The groups are shells around one centre, one inside the other: the same stretched ball of 5 dimensions in 6 sizes.
In the rows, zero is written as 128.
Known rows, each followed by its group:
[141 125 137  81  60 116 187 157 186 151 147  87 151] : Q_338
[121 136 132 132 194 137 153 116  95 117 114 155  94] : Q_725
[128 129 136  89  41  99 142 146 189 140 125 101 163] : Q_725
[116 121 126 136 133 126 214 183 128 135 154 103 137] : Q_115
[149 103 137 135 231 132 131  85  67  98 105 160  88] : Q_224
[150 143 140  76 113 133 159 114 159 152 120 109 115] : Q_566
[134 155 138  82  74 108  97 101 171 146  86 116 136] : Q_338
[131 103 130 157 176  92  70  95  76  94  72 140 135] : Q_115
[151  99 129 143 158  99 114 119  91 123  90  90 145] : Q_725
[168  97 145  84 109 105 112  89 148 117 110 120 135] : Q_74
[138 113 134  92  35  99 176 170 190 148 145  73 175] : Q_224
[154 151 142  52  50 118 138 113 198 166 110  88 139] : Q_115
[122 165 137  76  74 128 159 133 184 157 122 118 125] : Q_566
[134 101 124 162 156  93 114 135  85 117  90  94 153] : Q_566
[125 152 139  65  38 121 175 148 208 156 140 107 143] : Q_338
[142  76 128 162 176  97 133 134  77  97 113 112 146] : Q_115
[152 123 137  78  49 104 155 142 186 156 125  71 161] : Q_566
[103 140 131 113  81 111 160 156 164 129 132 131 144] : Q_566
[156  82 138 136 199 110 109  88  77  90 101 146 115] : Q_115
[162  92 131 145 206 113 122 103  66 115  92 104 121] : Q_338
[106 152 134 111 132 133 161 131 141 126 126 158 108] : Q_566
[159 120 145  82 114 107  86  72 146 121  88 132 124] : Q_566
[149  72 127 165 166  84 107 126  75  99  95  98 158] : Q_224
[139 100 139 126 166 107  98  88 103  90 100 162 118] : Q_74
[133 120 143  80  80 114 149 121 178 118 138 145 132] : Q_224
[135 124 142  85  77 103 109 104 171 119 111 140 139] : Q_725
[123 118 134 141 191 116  99  91  85  93  91 172 105] : Q_74
[138 106 139 117 147 109 112  98 119 100 108 154 122] : Q_725
[132  90 118 181 178 102 167 171  68 123 116  73 155] : Q_224
[148 100 139 106  79  78  70  98 149 111  86 116 163] : Q_338
[127 154 134  93 126 145 196 144 152 155 137 115 109] : Q_74
[117 110 126 175 223 115 117 114  52  93  93 155 111] : Q_338
[104 129 128 130  77  94 132 156 152 123 116 120 162] : Q_74
[168  96 133 100  77  97 157 148 154 151 122  46 171] : Q_224
[138  96 132 141 176 113 143 123  93 103 118 133 125] : Q_725
[137  95 127 167 183  93  91 112  67 101  79 116 141] : Q_338
[134 124 129 143 161 103  93 107  92 123  74 113 132] : Q_74
[138 100 132 122 101 100 155 150 139 124 129  97 158] : Q_725
[134 122 122 168 233 132 160 135  49 131  99 102 107] : Q_224
[166 125 140  84 144 134 160 107 135 148 117  99 111] : Q_115
[111 111 129 134  90  95 148 160 145 113 131 123 161] : Q_115
[164  95 136 122 147  94  82  88 103 115  78 104 141] : Q_74

New rows, each followed by its group:
[117 108 122 171 167 104 147 156  83 115 110 108 145] : Q_725
[135 146 138  79  46 100 111 119 186 150  98  99 154] : Q_566
[100 138 124 140  82  92 126 160 143 131 104 108 165] : Q_338
[124 117 123 140 124 118 209 190 125 145 145  75 151] : Q_338
[155 122 143  95 141 110  78  67 126 117  79 141 116] : Q_74
[122 153 140  77  54 106 107 110 189 137 102 135 139] : Q_74
[137 120 139 114 147 107  84  81 117 105  86 156 118] : Q_725
[101 144 133 114  80 104 126 137 162 122 113 144 143] : Q_74
[ 87 157 121 155 146 121 155 160 111 131 110 132 127] : Q_338
[106 156 130 132 178 136 140 118 104 123 104 161  96] : Q_74
[138 142 135 106 185 154 191 122 113 140 131 132  86] : Q_224
[145 102 129 138 183 129 190 147  93 127 135 100 121] : Q_338
[130 102 123 165 144  87 109 141  89 118  88  89 162] : Q_338
[158 144 140  75  98 117 112  94 158 154  88  96 128] : Q_115
[113 121 134 125 125 111 142 133 133 107 125 152 130] : Q_566
[155 124 138 102 184 143 170 107 110 133 122 124  94] : Q_115
[119 104 131 150 186 120 155 131  89  95 128 157 115] : Q_115
[126 119 133 138 162 104  89  97  98 103  84 149 124] : Q_725
[101 150 131 132 156 126 136 123 116 117 108 164 108] : Q_566
[ 93 166 132 115 119 127 144 134 146 130 114 159 114] : Q_338
[147 126 134  85  66 116 185 158 178 159 139  70 153] : Q_74
[110 143 135  96  67 114 160 149 179 135 134 129 142] : Q_566
[127 106 134 132 135  97 101 111 116  99 101 146 138] : Q_725
[119 154 127 109  75 115 170 166 163 166 118  75 152] : Q_566
[168 123 145  65  60  93  74  79 177 140  81  98 150] : Q_224
[123 106 133 138 130  91  91 110 115  95  96 148 143] : Q_74
[ 90 140 121 156 142 124 194 183 115 129 138 124 133] : Q_338
[120 122 132 134 129  96  90 110 118 107  88 142 139] : Q_725
[ 98 147 126 129 100 118 177 171 148 139 132 117 142] : Q_725
[140 120 133  99  83 114 182 158 163 147 139  84 151] : Q_725
[118 123 120 156 161 129 220 191 100 144 144  82 135] : Q_115
[131 128 130 129 125  98  95 114 118 127  80 110 143] : Q_725
[114 134 126 123  61  92 137 163 160 142 111  87 172] : Q_566
[107 127 124 149 115  97 127 152 120 123 103 112 155] : Q_725
[157  93 138  98  69  86 118 124 160 125 113  88 169] : Q_74
[ 97 132 130 127  82  98 129 149 154 114 118 141 153] : Q_115
[149  93 134 144 191 105  97  92  76  97  89 137 122] : Q_566
[111 139 116 164 152 118 182 183  96 152 114  71 145] : Q_115
[156  91 135 120 137 107 146 126 119 120 121 100 142] : Q_725
[122 151 124 124 123 129 192 170 133 166 123  74 136] : Q_74
[143 100 127 130 101 100 171 168 133 140 129  64 167] : Q_74
[128 143 129 138 213 142 154 115  79 131 102 134  90] : Q_338
[110 156 136  97  96 121 137 124 163 132 115 149 122] : Q_725
[136 113 134 138 173 105  87  91  91 102  81 145 121] : Q_725
[123 143 124 125  95 112 171 171 143 162 116  66 155] : Q_566
